The rows come from 5 hidden closed curves, with some noise, and rows from the same curve form a group. Each curve winds through 6 dimensions. The rows are also pushed far along 4 directions, which tell nothing about the answers.
Some rows, each with its group after it:
-5 -26 15 2 3 -8 20 7 -3 -15 -7 6 6 5 1 -1 -3
K854
2 -12 19 -1 -2 -7 1 -15 -12 -21 -7 -25 -13 -2 -24 -26 13
K854
-6 22 -24 -1 -6 6 -10 -21 3 10 2 -6 -10 -8 -17 -4 1
K812
-8 -4 9 -15 7 0 -21 6 -1 0 5 -1 16 5 29 5 6
K854
-4 -16 7 -4 -2 -4 10 -3 -24 -24 -6 -23 -14 -14 -33 -20 2
K769
-2 -8 -22 -13 3 10 14 -9 -18 -1 -2 -11 -13 -21 -31 2 -3
K812
-6 -16 11 -4 3 -2 -4 6 -8 4 5 -7 10 -5 11 0 -4
K527
-7 10 2 -14 7 6 4 -3 13 -12 1 2 7 -4 4 26 5
K527
4 -5 -1 3 -2 2 5 15 0 8 -3 11 -2 12 8 -1 -8
K812
-11 15 -22 -11 10 12 1 -3 6 4 9 -8 -14 -21 -10 15 9
K769
-6 -3 3 10 -19 -4 -10 1 0 17 -3 9 12 30 25 -11 -13
K527
2 -9 29 0 1 -1 5 8 6 -2 -1 8 36 14 36 30 -10
K769
-3 -14 20 -6 17 -4 -13 10 -2 -1 2 3 25 8 35 5 1
K769
-2 -17 6 -21 9 3 22 7 -9 -23 4 -13 6 -32 -12 28 9
K217
-19 -15 1 -14 3 -1 15 10 0 -10 2 5 4 -11 -1 10 -6
K527
-12 -22 -7 -25 23 10 25 6 -14 -13 3 -8 6 -35 -6 28 7
K812
-2 13 10 1 -4 0 -13 -17 5 -6 -2 -16 -5 9 -6 -8 7
K527
3 3 -15 -3 -9 4 12 10 12 0 -1 26 0 10 1 19 -10
K527
2 27 5 -3 30 3 -31 -2 26 1 14 -3 -3 -9 16 9 22
K769
-16 -20 5 -16 8 -6 5 -7 -14 -26 -5 -17 -11 -11 -16 -18 15
K854
8 18 7 11 4 0 -26 -27 6 4 -3 -23 -18 15 -14 -28 11
K217
-4 -22 8 -22 17 0 19 8 -14 -23 0 -11 4 -27 -2 13 18
K217
-12 32 -1 9 -1 -1 -31 -10 13 3 7 -10 -11 2 0 -16 5
K217
9 -3 14 15 -10 -1 5 -3 -4 5 -4 -8 -1 9 -7 -7 -10
K217
7 6 -12 -5 -3 3 -17 -9 -12 0 -3 -10 -17 2 -18 -24 5
K812
-13 -5 -6 -2 -3 0 2 -13 -13 -5 -4 -24 -26 -12 -37 -31 0
K527
19 8 -16 0 -2 5 -11 -10 -18 10 0 -21 -31 -16 -38 -29 6
K854
-11 -5 -6 -13 4 2 -6 5 -1 -7 4 2 -1 -2 5 4 2
K527
1 4 30 -2 9 -3 -32 -14 -3 -4 8 -31 10 -3 16 -9 17
K527
0 13 -4 20 -21 -3 -20 -15 -2 26 -5 -4 -2 30 8 -31 -9
K527
13 -20 -7 -3 -15 0 10 7 -23 6 -5 -4 -9 -3 -15 -16 -4
K854
-3 -19 -3 -13 6 -3 24 18 1 -18 -1 16 -2 -13 -9 12 0
K217
11 -4 23 4 9 -3 -13 -3 -8 -2 -1 -18 4 3 11 -9 12
K812
-9 -17 29 4 -5 -5 -3 -5 -4 -11 -5 -13 4 20 6 -13 -4
K217
-13 2 27 -1 15 2 -24 -18 -3 -10 5 -34 -2 -1 5 -10 13
K812
2 26 -8 11 -7 1 -14 -12 16 5 2 -3 -22 5 -20 -13 0
K769
-3 7 -8 14 -19 2 11 -6 5 10 -6 4 -12 15 -17 -8 -18
K217
2 4 18 -4 7 -3 -1 12 16 -2 4 16 35 4 45 32 7
K217
21 17 -19 15 -13 5 18 9 13 23 -3 25 3 6 0 17 -14
K812
-6 38 -13 -3 13 5 -37 -6 21 4 13 0 -12 -7 7 0 15
K854
1 -8 -4 3 -7 -5 24 11 4 2 -13 24 10 16 7 2 -8
K527
-20 -19 4 -18 16 4 9 9 -1 -17 6 -6 -6 -12 -2 12 4
K769
-4 -1 -7 -5 5 6 4 -1 0 9 2 6 15 -4 12 19 -6
K812
-2 -31 5 -8 -9 -1 20 -2 -17 -10 -10 -4 -7 2 -23 -10 -14
K769
-5 -5 2 -12 -8 -3 16 14 9 -10 -2 27 26 3 21 28 -7
K769
-1 -45 10 5 -10 -10 23 12 -26 -3 -10 -1 0 7 -4 -22 -10
K812
-14 -23 14 -14 2 -6 13 8 -9 -31 1 -10 -8 -13 -14 -3 5
K217
-1 22 -17 2 2 2 -14 -3 0 4 11 -11 -17 -22 -23 -7 2
K217
10 10 7 13 7 5 -12 -7 3 13 6 -19 -8 2 1 -3 6
K769
3 12 -11 4 14 2 2 -11 3 -6 -1 -8 -23 -15 -33 -14 7
K854
-1 12 -23 0 2 10 9 -6 2 13 -1 3 -13 -7 -24 3 -12
K854
-3 3 -7 -16 4 6 -4 -12 -9 -9 2 -19 -9 -16 -13 3 15
K527
1 2 -34 3 -16 13 27 5 -3 22 0 13 -7 -10 -13 21 -18
K854
-14 -2 25 -28 23 3 -18 -7 1 -21 4 -18 18 -6 17 12 15
K854
-2 17 -26 5 4 5 1 4 3 10 5 1 -19 -13 -18 -3 0
K769
3 8 11 -1 8 6 -18 -1 1 -1 0 -11 -5 11 4 -4 1
K812
-8 -13 -17 -34 16 9 13 14 -10 -10 7 4 2 -31 -3 25 7
K854
-6 9 -7 -8 -2 9 2 -10 1 5 0 -3 6 -6 -3 16 -6
K769
10 -31 29 18 -23 -9 18 4 -17 -1 -10 -7 8 21 -1 -14 -17
K217
-3 9 0 13 -27 -4 -11 -10 8 16 -4 13 16 30 20 -2 -16
K812

New rows. What belongs after each?
9 21 -13 4 6 6 -23 -3 8 15 12 -1 -9 -5 -2 1 0
K527
8 13 -2 4 10 1 -9 2 17 7 7 5 -7 -1 5 4 8
K769
4 35 5 10 19 1 -24 1 22 6 9 3 3 -7 13 5 9
K217
-8 -19 8 -11 0 -4 6 1 -11 -10 -1 -2 17 -6 16 7 8
K812
8 19 -24 1 10 4 18 10 18 11 1 23 -3 -18 -11 16 -4
K527
-10 -21 21 -21 8 -5 -11 -2 -15 -25 3 -21 7 -7 12 -4 22
K527
11 -7 -24 4 -15 4 22 -4 -9 18 -8 5 -10 4 -20 -5 -11
K217
-3 17 9 2 23 1 -12 12 18 3 5 13 17 -3 32 16 6
K217
-6 -16 27 -1 -1 -10 -2 17 1 -3 -2 13 37 17 54 12 3
K217
11 -10 0 4 -4 -1 1 -12 -9 6 -8 -10 -9 13 -11 -19 3
K217
11 11 -11 9 2 3 -2 0 13 14 3 5 -17 1 -10 -5 1
K769
-3 -17 14 -4 -11 -5 -1 4 -12 -16 -6 -11 -12 13 -8 -21 2
K812
0 -6 15 10 -15 0 -1 -3 -3 6 -6 -4 6 25 7 -4 -15
K812
-17 7 13 -6 16 4 -12 -7 8 -11 4 -13 -1 -1 4 4 5
K217
-2 27 -4 3 0 -2 -24 -16 9 2 6 -16 -19 -9 -17 -20 12
K527
7 26 -3 1 1 8 -20 -14 10 11 3 -5 6 8 12 10 6
K527
-3 3 -12 7 -10 8 0 -6 -6 17 2 -6 -8 3 -4 -1 -9
K854
6 6 -8 20 -14 -1 9 -6 -2 27 -7 0 -2 7 -10 -17 -17
K527
-11 -12 18 -8 7 -5 -14 -10 -20 -22 -2 -26 -4 -3 -12 -25 6
K769
-1 23 -10 -5 28 4 -17 2 20 1 9 8 -4 -12 4 8 11
K217
6 -4 12 -1 -1 1 -5 -17 -15 -5 1 -34 -13 -14 -24 -15 8
K527
9 27 -4 3 1 5 -9 -9 11 6 6 -6 0 -11 -5 12 7
K217
2 19 -6 11 -6 -2 -21 -6 -3 5 8 -16 -17 -11 -20 -21 0
K217
6 42 -2 8 28 12 -27 -5 27 15 17 -9 -1 -11 14 21 15
K769
5 -15 -8 -11 9 4 15 -11 -12 -9 -7 -15 -19 -10 -31 -9 10
K217
-16 -31 13 -9 -5 -6 13 9 -23 -19 -4 -12 1 -7 0 -12 4
K217
6 43 -14 -7 25 10 -24 -14 26 6 8 4 -6 -17 -8 13 10
K769
-10 7 2 16 -8 1 -8 -5 -1 12 -4 -6 -8 15 -1 -21 -10
K217
-12 5 15 -4 8 -5 -20 -5 3 -20 6 -19 -12 -6 -8 -16 12
K217
-7 0 19 -13 5 -2 -6 0 14 -15 3 3 22 8 28 23 11
K217
9 -15 28 16 -27 -12 -8 -2 -3 -3 -11 3 8 47 18 -20 -9
K527
-11 -17 -10 -29 25 9 12 13 -8 -14 12 -6 -3 -42 -12 26 7
K527
-1 -10 26 -9 17 -5 -17 -8 -14 -18 1 -30 3 -10 8 -16 27
K217
18 5 -13 12 -14 2 -8 -4 -4 16 1 -1 -17 6 -18 -14 -8
K527
2 -4 23 -2 7 2 -16 3 -4 -6 -1 -12 0 17 12 -8 2
K812
-14 -16 23 13 0 -9 0 2 6 -2 -3 10 25 25 39 4 -4
K854
1 -17 17 -10 0 -9 5 17 10 -7 0 24 35 15 45 25 4
K217
11 31 7 0 18 0 -37 -15 17 5 4 -3 5 -1 11 -5 14
K769
14 18 10 21 7 0 -23 -11 0 8 6 -28 -19 2 -11 -23 12
K769
-17 -12 -5 -12 1 0 15 7 -2 -9 2 0 -6 -15 -15 3 -6
K527
-6 -1 8 3 3 -1 -6 5 5 15 5 4 20 2 24 8 -8
K527
11 30 1 14 -8 4 -12 -7 21 23 4 7 13 11 16 15 -8
K527
9 19 -25 1 9 6 4 3 17 10 6 9 -20 -16 -17 8 6
K769
6 -4 5 -3 7 -5 -4 1 7 0 1 19 26 4 22 16 -4
K812
-2 20 -2 -6 19 8 -10 -13 19 -2 3 -3 -5 -3 -2 12 10
K217
-2 -21 6 -26 13 -2 11 1 -8 -28 0 -10 0 -19 -7 9 20
K217
0 12 -15 -13 14 7 13 6 7 -2 4 7 3 -26 1 25 11
K217
-3 -21 17 -16 6 -6 -13 6 -16 -17 -2 -7 6 7 14 -12 11
K812
-6 16 -22 -2 -3 7 -3 -10 1 8 -2 2 -13 -5 -25 -6 -11
K769
-14 -19 24 -4 8 -14 -20 -6 -7 -16 1 -8 13 7 20 -19 11
K812
4 8 -20 1 -13 3 6 6 11 4 0 22 -8 11 -5 8 -10
K527
-3 25 -20 -15 10 9 -2 -15 12 -8 6 -9 -18 -22 -26 13 15
K217
12 -16 7 9 -13 -9 11 12 1 4 -3 12 0 14 8 -7 -2
K769
1 -10 27 -9 9 0 -1 2 2 -11 4 -8 22 -4 19 23 4
K527
-17 -25 7 -6 5 1 20 15 -11 -8 -4 3 6 -4 7 3 -7
K217
5 -30 21 3 -4 -10 1 8 -21 -2 -7 -2 16 14 15 -16 -6
K769
-13 -7 12 -16 15 -2 0 4 -9 -25 1 -9 9 -15 -1 6 5
K769
-6 -20 22 4 -9 -3 0 -5 -13 3 -9 -11 15 23 24 -12 -1
K217
14 -14 3 23 -23 -8 23 2 -11 19 -15 5 -1 15 -12 -25 -18
K527
-6 -8 23 -1 2 -8 -10 14 -1 -12 9 -3 17 -5 19 8 -2
K217
-3 -16 15 -10 -8 -8 6 2 -8 -19 -6 0 9 2 2 -3 2
K769
6 16 -6 9 3 3 -1 -7 15 6 1 7 -3 -1 -12 6 -8
K812
1 7 3 1 -1 -7 -1 13 17 3 4 21 12 1 18 9 -1
K527
0 -7 26 4 -15 -9 -12 -9 2 -8 -4 -9 11 24 16 -9 5
K217
-9 18 -3 11 -10 -3 -9 9 16 18 2 21 19 16 35 8 -8
K217
3 15 1 7 -16 -2 -14 -22 2 2 -2 -18 -15 11 -16 -20 6
K217
7 -14 11 12 -9 -8 19 19 -1 1 -6 16 9 7 10 -1 -10
K217
-4 -16 10 -18 18 -5 -1 1 -11 -26 -3 -11 -6 -9 -6 -13 21
K527
-6 -12 12 4 -7 -4 -4 -2 -8 9 -6 -2 17 22 23 -11 -5
K527
9 -6 13 7 4 -9 3 8 8 -2 -3 14 12 9 16 1 1
K854
